The rows are grouped in 3 ways, from coarse to fine. Each group lies inside one group of the grouping before and may be the whole of it. The rows also spread widely along 8 directions, which tell nothing about the answers.
In the rows, zero is written as 128.
Known rows, each followed by its group in each grouping:
[130 111 105 122 131 107 162 126 108 152 100 125  93 104 107 157 111 123
 127 141 136 123 131 111 144 111 171 125 105 116 155 166 101  80] -> q_592 tal dile
[120 124 128  81 158 113 116 124 130 157  80 149 131 160  96 137  79 122
 102 157 140 116 160  73 138 101 162 134 114 113 158 124  90  78] -> q_680 lezo tosuk
[113 147 149  68 138 122 114 138 100 121 106 135 125 115 141 133 112 157
 108 116 142  96 148 117 132  54 157  98 145 111 176 143  96 108] -> q_680 lezo gapug
[122 149 114 101 168 111 150 125 101 120 107 182 142 105 140 116  84 131
 137 126 162 109 120 112 103  94 138 123  77 141 126 126 108 111] -> q_680 lezo lefo
[ 93 171 149 101 134 121 161 175  76 149 153 130  92  38 176 152 107 139
 171  82 135 150 137 158 144  79 136 141 119 128 177 144 118 123] -> q_592 bos lodu
[114 149 129 115 129 110 104 119 134 128 124 104 105 103 110 135 113 108
 106 166 139 159 183  95 103  72 151 121 149 146 196 129 144  63] -> q_592 tal doro
[115 156 141  78 155 121 131 138 102 130 105 165 135 116 137 129  83 134
 133 118 150 107 142 112 119  85 143 116 108 129 149 133  99 110] -> q_680 viles pup
[107 124 111 130 137 106  97 167 150 149 123 152  98 109 102 130  73 126
 129 135 133 148 179 113  97  58 149 122 137 133 122 113  89  92] -> q_592 Nem nete
[ 85 132 120 141 136 117 142 141 113 156 144 118  86  84 128 154  93 130
 147 120 143 154 141 133 128  64 159 121 125 144 150 137 102  98] -> q_592 bos fut
[128 106 128  90 140 136 150 166  89 133  96 159 136 111 135 122 114 154
 119 102 150  81 120 120 152 105 164 100 112 116 138 149  87 105] -> q_592 tal gov
[ 93 118 119 128 164 142 151 135 107 161 128 126 124 107 137 144  92 118
 138 123 150 153 127 101 154 116 164 132 103 162 164 119 110  83] -> q_592 bos lodu
[ 91 153 139 114 128  89 124 114 123 146 110 129  96 117  92 137  85 107
 118 171 139 139 167 110 119  58 150 139 121 118 173 144 115  67] -> q_592 bos fut
[112 174 159  66 137 131 134 173  76 124 136 147 114  67 178 141 108 165
 154  65 141 103 139 155 127  58 139  97 141 121 165 148  96 145] -> q_680 viles pup
[124 105  90 136 146 129 122 159 130 139 131 152  98 101 130 146  89 157
 134  97 151 124 136 126  93  61 162  86 131 136 100 128  72 129] -> q_680 lezo gapug
[124 147 120 111 162 134 122 178 114 123 128 187 147  86 145  91  85 127
 142 120 161 135 154 117  89  97 125 130  97 162 119  92 123 110] -> q_592 tal doro
[ 91 128 126 127 160 123 136 119 117 152 127 123 125 117 128 141  89 112
 133 150 148 163 139  91 141 104 158 136 102 161 172 114 115  72] -> q_592 tal gov
[153 127 115  77 117 102 136 163 114 151  90 142  87  98 112 168 115 148
 122 109 129  95 157 121 126  88 159 116 143  77 149 177  81 115] -> q_680 lezo lefo
[ 97 174 153  77 175 115 142 132  94 146 116 156 143 107 156 134  83 127
 147 124 149 135 135 105 145 106 135 154  87 139 174 114 109 106] -> q_680 lezo lefo
[129 147 111  97 169 122 152 127  91  96 106 200 156  98 151  97  90 145
 132 114 170  86 106 123  94  87 133 104  70 145 112 125 112 121] -> q_680 lezo gapug
[135 180 139  87 154 128 163 159  76 119 130 150 137  39 176 120 123 120
 157 109 150 138 137 130 121 130 119 149  92 150 181 131 160 108] -> q_592 tal doro
[114 142 166  68 144 159 108 197 113 171 121 119 134  89 144 144 110 125
 127 105 131 156 188  97 164 122 148 150 162 139 204 107 117  95] -> q_592 bos fut

New rows. What belongs after each?
[107 184 142  96 133 100 149 141  93 158 151  95  72  43 165 191 121 129
 166 104 124 169 154 136 134  80 141 148 139 118 206 158 123 117] -> q_680 lezo lefo
[118 146 144  90 138 123 105 188 126 157 126 130 107  78 133 147  99 124
 137 113 119 158 188 113 133  91 141 146 154 127 177 117 111  97] -> q_592 Nem nete
[ 98 168 163  67 160 106 127 220  99 166 110 207 133  95 146 108  54 134
 166 104 131 123 166 133 143  92 116 177  89 104 119 104  77 124] -> q_592 Nem nete
[104 139 134 117 140 134 120 132 117 145 144  88 110  83 140 157 123 118
 126 136 134 177 164 100 135  93 158 123 153 159 208 124 138  76] -> q_592 tal gov
[123 138 117 104 133 105 163 116  99 132  97 138 107  98 111 140 105 113
 124 148 143 116 132 113 131 103 154 131  99 118 170 165 126  76] -> q_592 bos lodu
[158 123 112  93 154 148 154 168 105 144 104 137 136  64 148 148 121 114
 139 106 133 140 146  96 142 164 148 145 118 146 176 132 138  90] -> q_592 Nem nete
[135 140 117  93 138 112 143 142 109 142 103 157 106 104 122 151  87 134
 137 116 140 109 142 119 112  91 150 113 117 114 141 156  92 110] -> q_680 viles pup
[116 158 101 131 168 102 155 160 123 192 141 154  81  69 136 181  57 106
 189 121 133 196 157 117 111 121 131 186  82 134 128 113 101 117] -> q_680 lezo tosuk
[ 99 131 142  86 159 134 126 128  99 135 114 134 132 126 146 137 104 157
 120 107 147 106 131 106 150  71 166  98 126 133 165 128  88 107] -> q_680 lezo tosuk
[128 141 122 104 139 123 122 163 114 111 124 155 123  73 138 115 105 132
 131 115 141 123 155 126  99  77 138 113 130 145 146 127 127 102] -> q_592 Nem nete
[152 116  88 124 119  97 157  75 112  77  85 143 112 106  92 112 133 125
  88 168 157  75 119 116  86  73 167  73 103 129 147 184 140  68] -> q_592 tal dile
[128 163 138  90 142 113 101 168 136 146 116 140 120  84 119 135  91  98
 131 147 124 169 200  97 109 102 128 164 141 139 185 109 139  78] -> q_592 Nem nete
[ 35 144 158 123 162 119  90 109 123 160 157  97 101 147 139 151  78 153
 129 127 142 166 153 106 149  12 173 100 147 152 177 100  71  98] -> q_680 lezo tosuk
[139 106  99 120 126 115 161 151 105 154 108 128  87  83 119 164 114 132
 136 119 136 122 132 121 136 114 168 120 117 110 145 170  98  94] -> q_592 tal gov
[ 86 113 146 112 141 136 113 161 129 208 131  75  91 123 121 191  99 120
 130 131 118 191 177  84 188 112 178 149 160 128 205 119  84  71] -> q_592 tal gov
[122 153 133  84 121  75 146 168  99 135  96 173  95  88 114 128  89 135
 140 125 127  90 152 145 123  64 138 137 107  78 135 169  91 105] -> q_592 Nem nete
[ 55 115 161 107 136 118 100 152 122 179 130  92  91 140 120 164  92 151
 121 119 118 143 164 111 189  40 184 112 165 112 184 133  54  84] -> q_592 Nem nete
[150 130 100 104 123 103 139 120 124 107  83 163 122 109  86 113 103 105
  97 165 150 100 152 102  86  94 148 117 111 122 151 156 138  68] -> q_592 bos lodu
[ 73 142 133 123 145 114 109  96 116 110 137 128 108 137 128 130  84 152
 118 127 157 112 131 125 101   6 167  61 134 151 146 134  85 101] -> q_680 viles pup
[108 133 101 142 139 122 133  57 120  95 139  87  99 100 131 158 122 132
 114 134 154 134 121 111  88  46 174  55 144 174 187 158 135  83] -> q_680 viles pup
[105 138 137 103 139 114 128 146 106 130 118 146 121 109 128 120  98 137
 124 132 148 119 145 120 124  69 150 113 118 128 153 134 104  93] -> q_592 tal gov
[142 141 111 101 142 126 149 184 110 176 124 146  86  69 141 181  85 128
 168  89 131 148 154 125 120 120 144 144 123 119 139 147  90 128] -> q_680 viles pup
[103 103  93 153 151 129 172 153  90 135 139 162 106  83 151 133  93 158
 159  88 161 113  90 146 125  81 164  90  81 145  91 142  77 125] -> q_592 tal gov
[ 61 131 145 126 147 112 139 142  99 170 141 118  95 115 140 153  83 142
 150 120 141 150 131 126 164  62 166 126 112 130 154 130  73  98] -> q_592 tal gov
[ 97 189 168  67 165 131 104 106  95  78 133 145 167 101 170  92 113 139
 111 127 160 118 150 109 101  46 131  98 126 170 198 103 150 102] -> q_680 lezo tosuk
[125 140 139  95 149 168 145 153  88 123 134 113 143  55 168 135 138 130
 131  94 148 141 139 113 142 125 150 113 140 172 203 126 152  97] -> q_592 bos fut
[146 150 136  75 135 130 159 162  88 132  99 149 130  65 136 132 121 120
 130 116 141 111 145 119 134 131 140 140 117 123 177 155 138  97] -> q_592 bos fut
[129 106 134  86 152 155 175 205  80 199 110 126 115  82 161 169 116 145
 158  73 131 131 128 113 209 171 167 149 110 111 163 141  79 114] -> q_592 tal doro
[128 140 144  60 136  93 116 146 113 112  66 184 145 137  97  93  90 129
  96 153 138  68 160 106 123  72 143 121 112  97 146 145 102  80] -> q_592 Nem nete
[123 152 145  78 169 127 171 122  73 118  90 169 169 103 149 102 107 119
 128 141 157  99 113 103 153 139 140 142  64 143 173 132 138  83] -> q_592 tal dile
[123 103 124  95 132 148 159 161  89 152 108 120 114  95 138 154 129 148
 121  93 138 105 124 118 176 118 175 106 134 120 175 161  97  98] -> q_592 bos lodu
[126 162 140  82 158 131 147 162  95 162 123 141 116  81 157 163  89 126
 161  98 136 146 147 113 138 124 141 147 117 134 173 133 108 116] -> q_680 viles pup
[159 141 128  58 160 135 108 166 129 145  81 167 153 117 120 129  91 114
 110 139 140 129 183  73 114 138 134 153 126 125 165 109 120  93] -> q_680 lezo gapug
[150 128 107  94 155 140 151 159 104 137 107 170 129  90 144 142  92 136
 145  94 150 109 130 114 111 124 148 112 106 140 129 137 101 122] -> q_680 viles pup
[110 119 124  97 146 133 145 208  99 158 112 193 123 100 137 117  74 153
 149  84 149 100 132 141 139  94 146 125  99 114 100 124  65 129] -> q_592 bos lodu
[106 108 101 142 157 127 141  97 120 119 120 116 125 105 125 132 110 121
 117 140 146 134 122  96 123  90 171  94 113 170 163 131 125  67] -> q_592 Nem nete
[194 186 139  28 147 142 142 164  87  91  97 167 162  39 167 120 141 119
 127 103 144 109 166 107  96 147 113 142 123 134 199 137 181 116] -> q_680 lezo tosuk
[153 180 109  93 153  90 133 187 128 154 114 206 111  62 126 134  59 103
 168 130 144 158 179 121  64 112 103 185  85 121 112 110 119 126] -> q_680 lezo lefo
[ 71 137 166  95 141 116 119 159  93 143 124 145 116 127 139 117  95 164
 127 112 145 103 137 137 159  37 160 101 122 117 148 131  67 110] -> q_592 tal dile
[108 138 120 124 150 111 143 180 110 163 129 174 103  86 132 132  72 131
 162 119 145 145 147 133 118  91 139 146  87 129 113 118  88 115] -> q_592 tal dile
[120 150 156  46 138 114 127 177  91 144  95 167 122 115 139 133  97 164
 128  95 135  80 150 130 151  71 148 120 126  80 148 150  72 127] -> q_680 lezo tosuk
[101 149 115 149 161 129 127  85 116  87 151 125 137  85 143 104 113 113
 124 154 166 159 134 108  80  69 145  95 105 204 172 106 165  78] -> q_592 tal dile
[147 129 104 100 151 135 146 147 102 123 115 152 122  73 150 143 114 145
 132  97 149 113 129 122 107 103 149 105 118 135 142 141 113 120] -> q_680 lezo gapug
[156 159 136  65 148 117 160 182  91 146  90 176 140  72 142 121 104 111
 144 126 140 120 153 109 138 159 123 173  86 113 161 135 136  97] -> q_592 tal doro
[101 135 132 115 150 137 147 157 101 160 130 131 118  83 141 145  96 123
 145 114 143 149 141 115 146 108 154 136 114 149 164 125 112  96] -> q_592 bos fut
[123 130  85 156 133  76 157 122 133 163 115 143  66  93  87 160  76  99
 151 169 138 161 149 117  96  94 150 153  81 119 125 153 110  78] -> q_592 tal dile
[134 179 151  53 197 157 139 160  84 114 112 191 201  81 188  98  99 124
 142 101 165 126 137  93 121 148 111 152  81 175 170  80 148 119] -> q_680 lezo lefo
[194 145  89  97 147 133 180 138  95  91  98 157 144  23 153 128 140 100
 135 117 144 120 130 110  92 170 130 134  95 158 172 152 188  88] -> q_592 Nem nete
[196 162 105  76 130 100 195 196  80 132  86 206 112  25 137 131 111 114
 164 112 138 102 141 144 100 165 111 174  65  93 125 172 141 124] -> q_592 tal dile
